There are 11 hidden switches. A switch that is on adds its own fixed numbers to the row, and there is some noise. The rows also spread widely along 16 directions, which tell nothing about the answers.
Some rows, each with its switches (1 for on, 0 for off) after it:
[  3.4  21.9  -1.2 -12.5  14.7  -5.1 -36.8   0.5  21.1 -14.0   2.7  34.6
  -3.0   1.5  15.1 -20.7 -25.6  12.1  -0.2  -3.1 -12.0  28.4  -4.9  -3.4
 -18.0  -8.6] | 0 1 0 1 0 0 1 1 1 1 0
[ 28.3  -9.8  25.0  -0.3  11.1  54.5  -7.3  25.1  20.2 -15.4 -19.0 -15.7
  11.3 -18.1  -4.4 -36.0  24.2 -29.9  13.0 -17.5 -39.2  13.0   8.7  -0.3
  14.5 -17.2] | 0 0 1 1 1 1 1 1 1 1 0
[-44.1  -8.2  -6.1  -8.5  16.6  34.9 -13.8 -21.8 -25.8  11.1  -8.6  -5.3
 -13.5   1.6  -3.8  11.6   7.4  33.6  12.9 -41.6  11.9  17.7  20.5  11.0
  31.2 -21.5] | 1 0 0 0 1 0 0 1 0 1 0
[ -1.8  -8.9  -8.5   5.4   1.8   2.5  24.7  10.9  21.2 -15.8  -4.6  17.1
  -2.9   2.1   2.1  -5.1  -0.7 -11.0 -19.2  23.3 -37.1   9.5  -2.3 -12.7
  -1.8  15.4] | 0 0 0 1 1 0 0 0 1 1 0
[-27.1   8.3   5.8 -32.2 -16.4   2.0  13.6   0.9  -7.2  -4.2 -29.8  15.1
  41.6  22.5  16.1 -12.5 -36.1 -18.7  11.1 -17.2 -21.7  21.9 -68.7  -9.3
 -12.7 -31.7] | 0 1 1 0 0 0 1 1 1 0 0
[ 13.1   7.3   0.2  23.5 -30.2 -13.3 -16.2  15.7  47.0   2.1  45.9  -4.7
  -2.8  -0.1 -13.5 -34.2  36.1 -11.8  35.7   7.1  -9.6   4.3  -6.5   6.2
 -10.6  16.1] | 0 1 0 0 0 0 1 0 1 0 0
[ 31.6  -8.4  12.0   6.6  12.0 -20.1 -13.7   1.4 -26.2   4.7   6.1 -44.7
 -12.7 -12.1  -6.4   1.3  17.6  20.8  22.6 -21.3  -6.2  16.8  53.9  -9.6
  11.5   1.4] | 0 1 0 1 0 0 0 1 1 1 1
[-24.1 -24.1  11.9  22.4   0.8  -8.7 -25.8  -7.5 -14.6   6.7   4.6 -39.5
 -19.2   5.1   2.5  -6.6  34.0  -5.3  -4.1   5.8  23.6  11.2  38.0   0.6
  22.1  14.5] | 0 1 0 0 0 1 1 0 0 0 0
[  1.7 -10.7   9.3 -11.9  -6.8  28.1 -22.8  28.8   3.0   7.7  13.7   6.1
   6.6   8.2  -4.4 -29.7  -6.0 -17.6  10.1 -10.8  14.8   9.2  -4.2  15.2
  -6.0 -28.4] | 0 0 1 1 1 0 1 0 0 1 0
[-35.6 -24.6  10.3  12.9 -22.0 -11.3   5.6   0.4 -33.7 -27.6  27.9 -14.7
  24.1  27.4 -15.4  11.3  12.5  19.7   3.9 -15.2  26.2  19.0 -40.7 -15.2
 -32.9  -2.9] | 1 1 0 1 0 1 1 0 1 0 0
[ -4.7 -11.3 -19.8  34.0  -5.3 -28.6 -27.3 -14.8   8.0   4.9   3.1 -24.8
 -25.6  24.4  16.6  -9.3 -29.6  21.4 -47.3   3.8  28.4   0.3  -3.2 -35.9
 -22.7  18.4] | 1 1 1 1 0 0 1 0 1 0 1
[ 23.9 -32.2 -13.9 -16.9 -16.9   2.9  29.2  33.9   3.8  -5.7 -33.8  -4.9
  36.1   6.1  -1.1 -33.1 -24.6 -39.9 -22.7  27.7 -29.2 -20.5 -21.5 -18.4
 -10.4  -8.4] | 1 0 1 1 1 0 1 1 1 0 0
[ 12.3 -15.5   4.7   2.8  35.3 -10.2 -43.6   5.4   9.0  -9.5  35.6  33.9
 -16.9   0.3 -17.0   1.9  14.7  13.2  -1.0  12.4  20.0 -18.4  -2.3  -7.2
 -18.9  -5.3] | 1 0 0 0 1 0 1 0 1 0 0
[ -5.0 -25.2 -36.0  17.7  26.4  18.6 -11.0 -28.1  17.0 -14.4 -34.6   9.5
  23.3   1.5  20.9  27.5 -32.9  27.0 -18.5  -1.7 -25.5 -20.4 -10.4 -22.6
  -4.6  10.4] | 0 0 1 1 0 0 0 0 1 1 0
[-31.3 -38.8  -3.1   8.4 -13.7 -30.6  -9.7  -0.2   0.8 -17.7  40.4  -0.4
  10.1  26.1 -12.9 -15.6  28.3  -6.8  16.6  14.2  32.5  14.4 -45.9  -4.0
 -21.5  10.3] | 0 1 0 0 0 0 0 0 0 1 0
[ 11.9  -0.3  -6.2   0.6  -9.6  27.9   7.4  19.3 -12.2  -6.1  -0.3 -20.7
  24.8   8.3   5.0 -27.1 -12.6  -7.7 -26.7  -3.7  -7.0   5.1   5.8  17.0
 -17.1 -13.8] | 1 1 0 1 1 1 1 1 1 0 0
[-17.1   9.6  24.1   7.0  16.1   6.6 -28.8   4.0  -2.7   8.5  36.9  15.6
  -6.6 -15.5   1.2 -17.6  14.1   7.5  14.4   3.5  19.6  24.7  20.6   9.1
  13.1  11.1] | 0 0 0 1 0 1 0 1 0 1 1
[ -1.0  15.1 -19.9  14.9 -14.5  -3.8   5.2 -29.5 -16.9  -5.3   1.6 -16.7
  -9.8  29.5  11.6  42.5   5.6 -17.7 -14.2 -26.3 -25.8   4.8 -31.6   5.2
  -3.6 -26.8] | 0 0 1 0 0 0 0 0 0 1 0
[-13.1  -6.3  -4.8 -19.6  13.4  13.6 -28.0   8.9  23.9 -28.2  -4.4  24.1
  11.2   6.1   6.6 -40.0  15.3 -24.7  -4.4  12.5 -14.7  27.4  -2.5  10.0
  -2.7  -9.1] | 1 0 1 0 0 0 1 1 1 0 0
[ -2.7  -8.8   1.3  27.2 -16.5  -5.9 -13.6   1.0   3.1   6.0  27.0 -25.9
  20.2  24.2   9.8 -15.9  -7.6  -7.8   1.8  -3.9  19.8   2.9 -32.3  -0.2
 -36.7   3.4] | 0 1 1 1 0 0 1 0 1 0 0
[-25.9  17.2   8.9   9.8 -33.5  19.8 -30.7  -2.5  11.7 -23.4  26.0  35.6
 -18.0   1.3 -18.0  16.3   8.2  18.7   6.2 -21.3   2.4  -0.7 -38.1 -15.8
   0.7 -10.9] | 1 0 0 0 0 0 1 0 1 1 0
[  6.8  21.1  35.6  15.4  -5.2  16.8 -13.3  11.2  25.6   6.5  -1.7   7.7
 -12.1  -9.7   7.1 -31.4 -12.4 -13.1  -2.0  -7.5  -8.8  11.5 -27.5 -26.8
  -1.2   1.1] | 0 0 1 1 0 1 1 1 1 0 0
[ 14.7 -18.9  -5.0   4.7 -21.2  26.6 -13.1  31.0  12.9  12.3 -32.7   2.7
 -11.1  -8.5  -7.2   5.4 -17.6 -10.8 -10.3  19.6 -19.3 -48.6   2.3  -7.1
  22.4 -11.8] | 1 1 0 0 0 0 1 1 1 0 0
[  2.2  -9.3  -6.6  33.5   4.3  11.0   5.2   1.0  23.8  31.6  23.1   4.8
  22.2   0.5  10.5 -19.5 -17.9  -5.4 -27.6  23.8  13.7 -34.6 -28.6  -5.3
 -19.7  29.1] | 0 0 0 0 0 0 1 0 0 0 1
[-10.9 -35.6   8.0   8.6 -11.0  19.0 -26.5  32.8   7.8 -16.5  12.9  26.9
 -14.9 -19.4 -35.7   2.5   3.7  32.2 -20.6  32.8  23.9 -36.5  20.1 -26.4
  12.8  26.8] | 1 1 0 1 0 0 1 0 1 1 0
[ 14.2   4.6  -0.4   3.5  63.0 -29.5 -38.2  -1.3  10.1 -34.6  20.4  32.1
 -58.4   6.8 -14.8   4.6  21.7  46.3  -4.2  -0.8  -9.8  38.2  52.6 -24.8
 -16.0  -7.4] | 1 0 1 0 1 1 1 1 1 0 0
[-43.0  20.2  12.1   1.7 -43.7   1.2  29.7  -8.4 -41.8  15.8   3.9 -24.9
  24.9   9.0   7.3   4.4  -9.7  -5.5 -24.1  -1.1   5.2   6.1  -3.8   1.7
  10.4  14.5] | 0 1 0 0 0 0 1 0 1 0 0
[-24.2  36.5 -16.5  -1.1 -12.4  16.2  27.1 -14.8  15.2  26.1  20.7  -0.7
  -8.5   4.5 -10.3 -26.9   9.8  14.2 -19.9 -23.8  -6.1  18.5  -6.1  13.1
   9.6   5.9] | 1 1 0 0 0 0 1 1 0 0 0
[ 25.3 -26.2   4.5  -6.1 -27.6   4.3 -15.8  31.4  13.2 -34.1   7.4   7.6
  10.9  -7.8 -27.9 -28.1  13.3  12.5  25.2 -10.3  -8.7   8.6   3.2 -24.4
 -18.0 -11.4] | 1 0 0 1 1 0 1 0 0 0 0
[-14.7 -16.1 -15.9 -12.0   7.7 -20.7 -48.1 -11.6  17.2  -1.5  19.4  44.0
   6.2  -7.7 -17.2   0.6   5.7  19.4  13.1  13.7  24.3 -26.9 -10.2 -20.1
   9.1   5.2] | 1 0 1 0 0 0 1 0 0 0 0
[  7.5 -20.7 -21.9  -5.6  50.2  15.7  32.1   8.4  11.2  34.0 -19.3  -1.8
  -2.1   0.9  -8.1 -10.5 -22.0  23.0 -26.5  -7.9  -7.2  -9.5  27.3  -8.1
  12.7   3.4] | 0 0 1 1 0 1 1 0 1 1 0

New rows, each followed by its switches (1 for on, 0 for off):
[-31.6  -0.2   0.5 -38.6  -3.7 -20.2   6.8  -2.8 -15.3 -23.9  -4.4   5.5
  18.1   1.0  -4.2 -40.5  16.6 -15.6 -11.2   5.7  -9.0  44.0   7.0 -21.1
  17.9   5.6] | 1 0 1 0 1 0 1 1 1 1 1
[-36.7 -17.6   8.0  30.2 -12.3  52.3 -17.8  22.6  23.3   2.4  27.6  -8.0
 -19.5  10.9 -21.5  -5.0  33.7  21.7  23.1 -20.9  15.0   6.9   0.1  21.1
   5.3  -7.9] | 1 1 0 0 0 1 1 0 1 0 0
[ 24.5 -17.0   0.3 -17.7  -7.4  39.9 -22.4  29.3 -22.0  -9.8  29.8  -1.2
  39.9 -16.5 -30.1  -9.5  16.2  30.2  38.2 -33.6  15.3  -2.1  34.6  34.1
  -9.4 -27.8] | 1 0 0 1 0 0 0 0 0 0 0
[-29.8  -7.1 -12.8  11.1   1.9   5.1 -31.9  -3.6  10.3 -12.0 -10.7   9.5
  -3.3   9.7   5.9  22.9 -12.3  33.8  23.5 -12.3 -11.7  17.4  15.2  -9.3
   6.2  -7.3] | 0 1 1 1 0 1 1 0 1 1 0
[  5.9  16.2  -5.1  -4.0  10.5 -19.1 -28.1 -17.1 -20.9   8.4  10.7  -0.1
   7.1  -1.5  21.5 -11.8 -17.6  -9.8 -43.5  10.0  17.2   0.1  19.1  -0.4
   0.1   8.9] | 0 0 0 0 0 0 1 0 0 1 1
[ -5.3  -7.1  25.1 -12.3  14.7   2.3   8.2   6.1 -24.0   6.6  32.7   5.2
   8.0  -3.8 -19.2 -27.5   7.6  13.2 -13.8   3.5  34.1   4.4 -10.0  -1.8
  -9.4   6.7] | 0 1 0 0 1 0 0 1 0 0 0
[  4.0 -24.0   1.3  11.3  -9.2  -6.6  21.2  13.3 -23.4   1.7  -9.5 -34.4
  10.5  21.3   3.6  -0.3  -9.0  -9.7 -18.2   6.9  -6.0  -5.0  -1.2  -7.4
 -18.4  -2.3] | 0 1 0 0 1 0 1 0 1 0 0
[ 14.2 -10.8   1.3  -6.1  -0.8  31.6  16.6  18.7  -5.0 -15.1  13.3   0.0
  11.2  -2.2 -22.3  -6.3  19.1  -1.2 -35.5   6.7  -5.3  -5.0  12.2  11.3
  -1.4   2.2] | 0 1 1 1 0 0 0 0 0 0 0
[  8.2  -8.2  12.8  40.2  -1.7 -18.5   9.0 -13.4 -27.0   1.3  18.1 -37.0
 -25.0  20.2   0.8  11.6  17.7 -19.2 -27.7   5.1   3.9  -2.6 -14.9 -26.0
 -16.7   9.6] | 0 0 1 0 1 0 1 1 0 1 0
[ -9.4 -11.0  -6.2 -27.4  15.8 -14.5  12.2  13.7  29.3 -12.4  18.9  42.1
  13.6  -6.6 -27.9 -27.6  31.8 -11.9  -4.2  28.7 -12.8   0.0  -0.6  -8.9
  16.4  13.1] | 0 0 1 0 0 1 1 0 1 0 0
[-12.9 -17.1  12.8   9.9   2.6   9.1  29.2  15.3  17.7  -5.7  10.4  -3.1
   0.1  -7.3 -21.3 -28.9  33.4   9.1   6.4  -1.2 -14.5  18.2   4.8 -21.1
  11.4  19.8] | 0 0 0 0 0 1 1 1 1 0 1
[  6.6  22.7 -11.2  41.9   1.9  27.2   4.1 -28.6  29.5  -6.5  10.3 -24.6
   3.5 -28.5  -5.3   1.6  36.4  35.5  20.1 -22.0 -47.5   6.7  24.9  -5.6
  15.7  38.5] | 1 1 0 0 0 0 0 1 1 1 0
[  7.6  31.9 -10.8  13.9   0.3  10.7  19.7   4.5  40.0  34.7  35.3   6.8
  -3.6  -5.8 -15.2 -32.4  -1.3  14.6  -5.0 -16.9  -3.4   0.6  -4.0  -0.2
  -2.1  12.6] | 1 0 1 1 0 1 1 0 1 0 0
[ 18.3  36.9  26.3  -2.7   1.1 -23.6  26.6  14.7  -2.6   7.2  19.4   8.1
  14.9  -8.9  -6.1 -33.6 -19.8   1.7 -29.3  16.5  -7.3  11.9  -8.7 -28.3
 -26.7  31.2] | 1 1 1 0 0 0 1 0 1 0 0
[-33.2   1.0   1.3 -12.9  17.5 -11.4 -10.4  -2.3   6.2  10.8 -10.2  -0.3
 -10.7  27.0  20.1 -21.4   0.7 -31.1  13.3 -13.1  -7.4  55.1 -11.8   8.1
  -2.9 -19.9] | 1 0 1 1 0 0 1 0 0 1 0
[ -6.3  -1.4  10.0  -2.8  70.3  -8.0   4.5 -34.7  -8.2  12.5  -0.4  -6.8
 -42.4  -2.3 -12.5   4.6  41.1  11.4 -44.3  -3.0   0.7  11.8  32.4 -15.0
  25.4  16.1] | 0 1 1 0 0 0 1 1 0 0 0
[-26.1  15.3  27.5 -18.6  -0.4  49.4 -14.7  55.2  37.3  24.5 -18.4  46.4
  22.0 -16.1  21.1 -56.5 -43.7 -37.3   7.1  33.3 -14.3  15.3  -1.3  17.6
   9.2   4.0] | 1 0 1 1 0 0 1 0 1 1 0
[ 30.8  24.0  19.8 -10.0  13.0 -16.0 -31.8  -8.1   2.5 -15.1  19.4  33.8
  -7.9  -0.6   2.0   5.4 -10.8 -22.1 -38.5   6.8   2.5 -16.1 -58.4 -13.8
 -21.9 -12.8] | 1 1 0 1 0 0 0 0 1 0 0
[-13.4 -23.2  -9.5  14.2  12.0  14.8  12.1   5.5   3.8  17.0  12.6 -10.5
   0.9  21.4  -0.9   6.1   4.7  -3.7  -1.2 -16.3   4.6  -2.4 -28.5  12.6
  -4.4 -17.8] | 1 0 0 1 0 1 0 0 1 0 1
[ 31.7  33.7  22.4 -10.7   2.6 -33.4 -19.5  17.1  -3.2  17.7  18.9   6.5
  26.0 -26.8  11.5 -30.7 -24.3  -2.0  12.8  29.7  -7.5   1.2  36.8  -8.9
  -1.6  23.0] | 0 1 1 0 1 0 0 0 1 0 1
[-15.8 -28.7 -16.6  -4.8   1.0  39.9 -35.1  12.5   5.2 -16.4 -21.1 -12.6
  11.1   8.4  11.6 -13.1   1.8   9.9  23.0 -23.3  -5.5  21.3  29.6  28.8
   4.3 -26.1] | 1 0 0 0 0 0 0 0 1 0 0
[-20.0  13.5 -11.9   9.0  -6.2 -14.5   8.6  -0.6  18.2  52.8  16.8 -17.4
  18.6   8.1  17.5 -47.0 -17.2 -16.2  13.7  -3.2  10.3  17.0  -9.7   5.3
  -0.1  15.5] | 1 0 1 0 0 0 1 0 0 1 1
[  8.4  20.9   6.7  10.1 -14.5 -10.1  -8.1   1.1   9.7 -36.9  34.8  -1.5
  14.6 -22.1 -15.8  -9.2  53.9   1.2   6.3  21.2 -29.0  17.7  44.2   1.5
  12.9  35.3] | 0 1 1 0 0 1 0 0 1 0 0
[-16.0 -29.4  -0.6 -11.0  17.1   5.7  36.9   5.3 -51.5   2.1 -14.2 -35.5
   4.5  31.9  -5.6  19.4  -6.6   5.4 -45.2 -18.2   6.7  13.2   1.2  -6.9
  -3.7 -16.9] | 0 1 1 1 0 0 1 0 1 1 1
[ -5.3 -36.7  24.9   2.7  27.6  15.1 -17.2  35.8 -13.2 -10.7  15.1   7.1
  -0.9   8.1 -12.5 -15.7  -9.7  35.0  15.5  -1.7  31.6  18.7  19.3  -5.7
 -27.6  -4.8] | 0 0 1 0 0 0 0 0 1 0 0
[-62.6  -5.8 -10.5   4.7 -22.0   9.1  27.4   6.3  10.4   2.0   4.6  13.3
   5.2   8.0  -7.4  -4.7  13.0   8.1  -9.0  17.6 -12.2  20.0  -3.1  -4.4
  19.6  29.0] | 1 1 0 0 0 0 1 0 0 1 1
[-10.3  14.0   1.8  19.6 -33.8   6.9  13.1  10.3  -7.0  -5.0  18.4  -6.8
   3.8  28.1  18.3   3.1  -1.6 -41.9 -24.9  12.0 -19.4  11.3 -21.5  17.2
 -24.4  -8.2] | 0 0 0 1 1 0 1 0 1 0 0
[ -4.9   4.8  35.4   7.9  -1.1   1.7   2.2  -1.2 -11.7  -5.1  12.3   5.2
   5.9   1.2 -14.3  17.5  13.0  10.2  30.8 -32.6  -8.2  17.4 -33.2 -26.5
  -9.5 -14.7] | 0 0 1 1 0 1 1 0 0 0 0
[ -4.5  14.0  -6.2  24.8 -14.7   1.3  -9.0  21.0  -9.3 -40.1  36.2   1.1
  -8.9  34.0   1.6  15.4  -8.3  37.3  -2.8 -14.1 -12.9  50.0  15.8   1.2
 -47.0 -15.3] | 0 1 1 1 1 1 1 0 1 1 1
[-22.9 -17.9  -1.1 -20.1   1.8   2.4 -13.5 -10.2 -49.4 -10.2  -2.1  13.9
  13.9 -14.7 -15.0  17.1   4.1  11.5 -42.2  15.3  23.4 -27.5  16.0 -18.0
  30.8   8.0] | 1 0 0 0 0 0 1 1 0 1 1
[  3.0 -28.4  18.4  42.1  47.2  -0.1   6.5 -24.8   0.9  -9.2  25.3 -27.5
  -1.9   0.7  -7.5  -6.2  46.0   1.5 -18.5  -6.2   6.5  12.1 -18.4 -25.1
 -26.1  35.7] | 1 0 0 1 0 0 1 0 0 1 0
[-28.6  -5.8 -14.5  -7.8 -13.2 -10.7  -5.4  -6.2 -27.1  31.1   6.4 -14.5
   5.5  18.1  -2.1  22.3 -16.0  24.0  19.8 -19.5  14.8  -2.8  16.6   5.5
  10.9 -18.7] | 0 1 1 1 1 0 1 0 1 0 0
[ 19.8 -13.0   9.2  23.9  12.5  50.6  46.4  34.0  12.7  -6.4  -6.0  -6.2
   7.5  -0.4  -9.9 -17.2 -12.6  25.5 -11.6 -17.7 -29.2  17.4  -0.4  -7.0
 -30.6  -0.2] | 1 0 0 1 1 1 0 0 0 0 0
[ -5.1 -28.0  -2.4   4.7 -16.3  10.4   8.0  34.9  41.4  18.5 -11.4   3.0
   4.2  -7.0   1.3 -33.3   0.1 -32.4   0.5  42.8 -16.8 -15.9   3.1   4.2
  19.9  23.2] | 0 1 0 1 0 0 0 0 1 0 0
[  5.9  -0.8   9.4   3.5   9.9   4.7 -27.4  -0.3 -30.0 -14.0  20.8  20.9
  -4.0   1.0 -13.7  44.8   6.6  -1.9 -33.8   9.0   8.1 -37.1 -13.8 -12.4
   0.3 -11.3] | 1 0 1 0 0 0 1 0 1 1 1
[  7.4   2.6 -41.1  12.5 -81.4   5.8  -8.9  25.8  29.5 -11.3   0.9   2.4
  19.4  -5.8 -10.1  -9.8 -36.3  26.9   3.7   0.7 -14.3 -23.2  -5.4 -20.0
   9.6   5.0] | 1 1 1 1 0 1 0 0 1 1 1
[-10.2 -28.3   1.0  18.1 -28.5  -9.4  27.2   3.3 -35.2   5.1  -5.9 -51.0
  30.3  -1.3  -0.6   5.2   6.2  -0.4  -5.2   4.7   0.4  -5.5  24.7 -19.0
  17.8  23.1] | 0 0 1 1 0 1 0 0 1 0 1
[ -3.6  19.5 -12.9  16.1   5.1  -2.2  17.3 -11.3  -0.6  26.2  12.6 -24.4
  16.2  10.7  26.7 -17.6 -15.2 -21.7 -14.2   0.5 -11.4  14.6   3.6  15.1
  -2.2   8.9] | 0 0 1 1 1 1 0 0 1 1 0
[  8.9 -15.6 -41.2  -5.5  -4.3   5.2  32.7 -21.7 -40.5  20.5 -12.0 -55.0
  32.7   6.8   4.5   1.1   3.7  -3.9 -40.1 -12.8  -9.0 -23.9  39.6  13.8
  21.2  -4.0] | 0 0 0 0 1 0 1 1 1 0 1
[  0.5 -10.1  31.0   0.6 -11.8  29.1 -26.3  28.9 -31.2   3.3  -2.9  -0.9
  15.4  -8.2  -2.0  -0.3 -17.6  15.0  28.7 -18.9  14.0   3.7  17.3   2.7
  -3.2 -26.2] | 0 0 0 1 0 1 1 1 0 0 0
[ 15.6 -18.4 -26.4  -8.7 -22.6  10.6  -4.6  36.7  16.6   4.0  -5.6  11.8
 -24.9  -2.8 -22.5 -14.8 -14.3  18.9 -17.8   9.8   2.0 -13.3  44.8  -4.8
  14.4  -5.5] | 1 0 1 1 0 0 0 0 0 0 0
[-12.4  11.4  16.5  10.4   6.4  12.9  18.4  16.2 -14.8  13.0   8.9  10.9
  -5.3  11.5  -4.1  27.1   3.5 -13.7  -7.9  10.2 -19.6  -5.9  -8.0   5.9
  -5.4  -5.4] | 1 0 1 0 0 0 1 0 1 0 0
[ 31.7  -3.8  24.4  23.8  -3.8   7.5  19.1  52.2  14.5   6.3  14.5   2.7
   9.3  -7.7 -16.5 -11.7   3.0 -16.2  10.4  34.4 -28.9 -16.4  -4.7  -8.6
 -19.2  12.4] | 1 1 1 1 0 1 1 1 1 0 0
[ -9.3  -8.8  23.9   0.5  -6.6   9.7  -3.9  29.4  17.5  16.0   4.5  13.2
   6.8 -19.7 -11.2 -33.2  -8.5   4.2 -10.4  25.0  11.2 -16.4  -4.2 -23.2
  10.0  28.0] | 1 1 0 0 0 0 1 0 1 0 1
[ -0.7   3.7  -6.0 -27.4 -15.9  -4.5   6.1  23.8 -19.9  22.7 -11.1 -12.7
 -18.5  16.7  -5.6 -10.0 -18.0   1.5  37.5 -40.0  -6.5  26.0   7.5  14.6
  12.3 -49.4] | 1 0 0 0 0 0 0 1 1 1 0
[ 11.8 -40.7  24.6   4.5   3.2  26.1 -24.1  10.8  -8.1  -6.7 -36.0 -34.9
 -29.7  -1.1  -3.6  -1.9  12.1  -7.1 -20.2 -18.4  -1.6   0.5  16.8 -25.4
  21.0 -19.7] | 0 1 0 1 1 0 1 0 0 0 1
[ 13.5 -32.8  16.7 -19.3  20.9  -9.2   1.1  -2.4 -50.1   3.7  29.6  -3.9
  -2.6  -9.6 -40.7  18.0  43.5  -8.8 -22.4   6.4  32.5 -39.2   2.0  -5.5
  18.4  -7.5] | 1 0 0 0 1 0 0 0 0 0 0
[ 11.0 -34.6  -9.3  -4.0  -1.0 -15.2 -37.8  14.5   7.2 -29.9   5.3  27.9
  23.7  -0.6   3.7 -22.0 -12.2  -9.3  -1.3  31.3  10.0 -12.9 -31.3 -18.0
 -20.1   1.6] | 1 0 0 0 0 0 0 1 0 1 1
[-21.1 -18.6  -2.0  13.3  26.1  23.0   5.4  15.0  18.9  41.0   2.2  11.0
   2.4  19.3   4.8   0.6  -9.7  -6.4  22.8   0.3  -1.1  -7.6 -17.1  17.2
  -7.7 -13.3] | 0 0 1 0 0 0 1 0 0 0 0
[ 14.8   0.9   1.6  14.1  -8.6   9.0   2.1  15.8  30.6  22.9   4.1 -28.0
   0.4  -0.6   2.5 -57.1  12.5 -28.4   1.8  -3.7  -6.6  14.3   8.1   2.8
  -2.5  10.4] | 1 0 1 0 0 0 1 0 0 0 0
[ -7.4   8.2  36.1   2.9 -20.2   2.6  61.7  26.2 -44.8 -12.7  30.3   1.3
   0.8  14.1 -23.7  29.4  22.2  -2.8 -10.4  -7.2 -21.2  28.9 -14.2  -4.2
 -18.3  -5.5] | 0 0 0 1 0 0 0 0 0 0 1
[  2.2   1.9  -3.8  -1.8  -7.8   4.2  -1.4  -0.3 -24.7   3.7   2.9  -6.9
   0.0  -1.1  -0.4  13.0   9.7 -14.8 -32.7   6.1  -5.8 -11.4  24.2   5.4
  19.1  -1.7] | 0 0 0 0 0 0 1 0 0 1 1
[ -7.9   4.6   6.9  -9.8  -5.6  16.6   6.6   5.9  19.8   8.8 -27.0   8.9
   2.0  -9.7  13.4 -17.2  -6.9 -34.3  -9.0   9.1 -33.2   2.5 -10.6  -4.5
  22.5  -0.8] | 1 0 0 1 1 0 0 0 1 0 0
[ -9.7 -18.1 -10.9  12.3  11.9  -2.6  25.6  19.1  13.1  24.9  31.7   0.1
  27.4  13.4  -2.7 -34.3 -22.9  31.7   6.6  -2.8  18.8  13.1  -2.2  -1.7
 -37.0  18.2] | 0 0 0 1 0 0 1 0 1 0 1
[-18.4 -13.4  27.7  -3.3   9.7 -26.1  24.4  -8.2 -14.5  20.0 -31.3 -40.9
 -37.2  19.6  10.8 -13.1  18.0 -41.8  -5.8 -12.7 -17.3  35.6  -2.1 -24.4
  22.0  -8.5] | 0 0 0 0 1 0 1 0 1 0 0
